There are 4 ways to turn a row about zero (a turn may also mirror it). The second row of each pair is the first, turned, with some noise. The first 36 pairs use one turn. New pairs use 2 turns, one after the other, and a turn may come again.
(in the rows, 128 means zero)
Known pairs, each followed by its turns in order:
[167 167 114 118  87 143 117 124]
[123  99 134 141 108  80  91 108] -> (0)

[158  84 146  94 116  87  93  77]
[188  96 142  74 127 145  88 154] -> (0)

[108 132 179 107 110 108 138  99]
[126 146 149 143 158 106 159  84] -> (3)

[ 91 143 103 139 123 149  96  93]
[158 107  84 151 138 105 150 137] -> (0)

[ 97 133 161 140 109 134 133 140]
[125 122 128 139 140 137  90 152] -> (1)

[ 78 103 163 135 149 117 106 177]
[143 168 155 189 145 162 113 147] -> (3)

[171 146  91 110  81  94 111 100]
[129  88 116 124 119 103  54 142] -> (0)

[145 139 166  87 155  87 164 165]
[136 129  64 171 134  82 118 108] -> (1)

[133 126 103 165 123 172 173 127]
[ 82  94 159 100 133 102 124 130] -> (1)

[100 178  76 121 168 148 129 126]
[130 105  88 139 123  72 169 112] -> (2)

[151 144 167  78  97 107 143  86]
[ 88 106 137 165 158 165 110 171] -> (2)

[158 120 137 129  88  81  86 163]
[132 149 118  94  68 124  69 148] -> (0)

[ 76 137 127 136  85  95 178 160]
[180 108 103 170 174 155 134  92] -> (3)

[129 169  89 147 164 127 159  99]
[103  66 113 102 130 137 160 101] -> (1)

[ 91 133 149 131 171 115 165  91]
[146  67  89 114 107 132 110 133] -> (1)

[172  83 144 117 130 122  94  90]
[153 179 112  91  93 125 152 143] -> (1)

[140 107 138  99 115 160 163 121]
[113  96 155 103 161 126 132 118] -> (3)

[162 129 162 135 148 147 105  93]
[166 131 147  92 154  98 131 116] -> (0)

[160 141  95 118 147 110 161  81]
[133  83  83 137 153 151 135 128] -> (2)

[141  82 115  86 163 132 162 175]
[110 171  90  86 170 113  88 111] -> (2)

[ 80 132 178 172 134 123 112  79]
[155 154 141 177  74 154 155 162] -> (2)

[102  97 101 105 116 164 160 176]
[136  78 135 137 184 164 115 158] -> (3)

[144 133 136 166 107 176 101 112]
[177 110 166 115 117 119 138 153] -> (2)

[171 164 171 102 129 111  93 125]
[157 141 140  92 119 106  87  75] -> (0)

[154 144 151 142 124  89  91  83]
[102 171 119 125  86 103 150  94] -> (3)

[150 120 122  85 142 137 116 140]
[139 147 119 156 115 112 164 125] -> (1)

[ 80 120  81 162 160 120 164 124]
[143  99  90 170 138 106  81 149] -> (3)

[ 77 174 160 119 113 147  76 132]
[166 137  83 137  86 111 157  75] -> (0)

[178 177 178 153 160 143 101  78]
[197  97 146 199 154 122 132 156] -> (2)

[166  88 165 109 121 168  99 103]
[159 144 164 110 178 151 121 174] -> (2)

[147  96 173  92 120 115 125 132]
[158 168 100 142 119  98 121 142] -> (1)

[168 104  82 106 169 155 108 112]
[133 131 151 116  80 119 197 111] -> (1)

[ 88 150 141 132 129 154  92  77]
[ 98 176 105 130 163  88 144 140] -> (3)

[166 125 101 137 174 139 105 159]
[138 188 145 153 151 111 104 141] -> (0)

[121 139  86 104 150 109 165 115]
[141  75 108 142 120  98 140 134] -> (3)

[114 120 137 179 133  95 151 128]
[143 132 114 141  81 151 109 112] -> (2)

New pairs. What belongs after each?
[ 83 177 179 120 101 177 161 103]
[134 200 137  77 129  91 115  69] -> (1) (2)

[171 143  97  80 165 157 104 180]
[174 123  88 136 154 102  79  63] -> (1) (3)

[164 100 137 107 129 128 150  78]
[151  98 112  93 119 179 147 130] -> (3) (0)

[168 118  80 179  83 167 140 170]
[200 189 110 135 126 103 156 148] -> (2) (1)

[176  80 168 170 124 176  82 140]
[146 130 127 188 138 181 137 197] -> (3) (1)

[ 79  95 111  93  89 160 179 111]
[117 106 150 124 178 165  62 102] -> (0) (3)

[140 151 154  81 135 161 131 130]
[ 70 149 124 140 121 136 129 148] -> (1) (0)

[ 85 179 136 169 124 160 176 114]
[177 144 176 153  70 123 103 121] -> (1) (1)

[116 176  82  97 129 149 173 169]
[116 158 202 145 134 138  96 167] -> (3) (0)

[ 81 151 101  77 104 141 157 152]
[170 121 140  80  72 150 138 154] -> (0) (2)

[139  86  92 128 179 176 137 160]
[149 116 135 155 164 146  53 105] -> (2) (0)

[171 119  95 143  92 149 153 108]
[173 100  86 167 126 116 128 123] -> (1) (1)

[105 137 154 142 144 162 131 114]
[118 153 156  88 114 120 125 117] -> (1) (2)

[124 147 129 100 102 157 121 118]
[ 97 163 147 136 129 138 140 121] -> (1) (0)

[123  78 171 152 127 118 150 128]
[ 86 150 113 128 142  96  98 166] -> (0) (2)

[174 149 178  97 128 113 115 157]
[ 94 174 132 105 133 102 187 107] -> (0) (3)

[159 126 158 175 137 111  79 154]
[113 101 143 139 162 188 144 169] -> (1) (1)

[112 166 166 103 143 159 100 173]
[196 128 173  92 115 124 132 137] -> (3) (3)

[106 134 107 123 135 167 108 177]
[ 88 121 116 173 135 157 122 117] -> (2) (2)

[136  95 117 178 157 179 166 175]
[ 88 170 178 157  83 175 148 137] -> (1) (2)

[158 161 159  81 166 126 136 108]
[189 119 143  93 169 107 130 115] -> (0) (0)

[159 130 104  79 177 179 160 112]
[129 177 143  62 173 114 164 117] -> (0) (0)

[106 125 161 137 110 124 149 154]
[144 140 154 141 125 128 152  89] -> (1) (2)

[120 169 134 156 141 127 126 163]
[132 107 158 112 102 159 103 141] -> (1) (1)

[171 166  97  95  89 178 138  86]
[100 166  58 133 123 103  70 123] -> (1) (2)

[179  99 158 166 144 135 122  97]
[102 170 117 140 148 117 186 111] -> (3) (3)

[155 125 149 150 117 141  94  87]
[ 99 130 125 139 168 158 107  99] -> (0) (2)

[106 145 116  90  83 129 138 140]
[139 146 170  82 135 127 104 143] -> (0) (1)

[144 127 109  94 148 166 169 153]
[105 138 102 133 155 129 157  72] -> (2) (2)

[124 159 131 129 129 142 128 130]
[130 145 118 112 116 113 130 127] -> (1) (2)

[153 130 106 125 123 164 126 120]
[157 128 140 156 130 111 140 129] -> (3) (1)

[ 76  97 110  87  90  81 158 143]
[114 133 215 129 128 106 112 177] -> (0) (1)

[162 134 120 119 154 129 149 166]
[115 120 108 142  85 160 142 128] -> (1) (2)

[114  99 105 173 141  78  76 135]
[178  81 140 125 135  70 140  91] -> (1) (0)

[ 90 150 157  79 166  83 135  98]
[166 140  66 136 135 109  70 149] -> (2) (3)

[107 164 117 160 110 153 118 162]
[ 91 122 151 140 120 183 111 128] -> (2) (2)

[125 163 111 140 165 125 176 138]
[128 185 126 116 125 117 145  94] -> (3) (1)

[ 99 179  88 123  77  79 141 179]
[ 81 147  45 136 163 161 116 153] -> (0) (3)

[121 140 165 134 121 153 176 101]
[135 129 110 176 166 160 139 113] -> (3) (2)

[108 127  99 179 163 119 150 171]
[ 91 112  84 111 108 118 168  96] -> (2) (3)

[134 126 165  80 143 117  89 147]
[123 130 124 158  98 111  75 157] -> (3) (2)

[ 90 108 149 110 130 141 115 101]
[115 119 121 138 106  87 100 122] -> (2) (2)

[161 126 103 164  90 152  92 114]
[ 82 124 120 107 141  88 179 140] -> (3) (2)

[167 129 160 136 144  77 162 106]
[ 98 138 121 117 126 113 142  60] -> (3) (3)

[144 165 171 153 176 137  76  99]
[ 99 121  85 119  92 133  81  69] -> (3) (0)

[ 94 139 147 111 107 177 147 177]
[119 107 120  77 168 116  84 161] -> (0) (1)

[ 78 155 114 158 104 112 124 150]
[125 129 136 127  65 157 132 158] -> (1) (1)

[162 148 106 112  97  97 176  89]
[183 121 132  71 135  89 144 120] -> (3) (1)

[147 179 160 136 177 104 154  91]
[163  88  99 122  74 149 175 136] -> (0) (1)

[139 166 109  98 152 113 117 128]
[170 113 138 131 138 137 166 117] -> (0) (2)

[157  89 172 101  80  99  89 126]
[188 136 104  89  85 115 165 152] -> (1) (3)

[146 176 142 160  81 140  89 147]
[152 178  92 109 118 116  73 148] -> (2) (1)

[137 115 136 139 128 115 167  87]
[160 118 133 157  87 104 126 137] -> (0) (1)

[ 95 141 150 121 148 174 176 152]
[113 165  85 149  75 126 145  95] -> (3) (1)

[103 118  89  98 172 104 177 123]
[146 120 113  98 146 209 119 131] -> (1) (2)

[ 90 178 122 163 112  93 107 136]
[121 109 144 120  69 176 113 167] -> (2) (2)

[105 157 117 179 109 180 124 152]
[ 83 112 165 126 137 180  91 122] -> (2) (2)

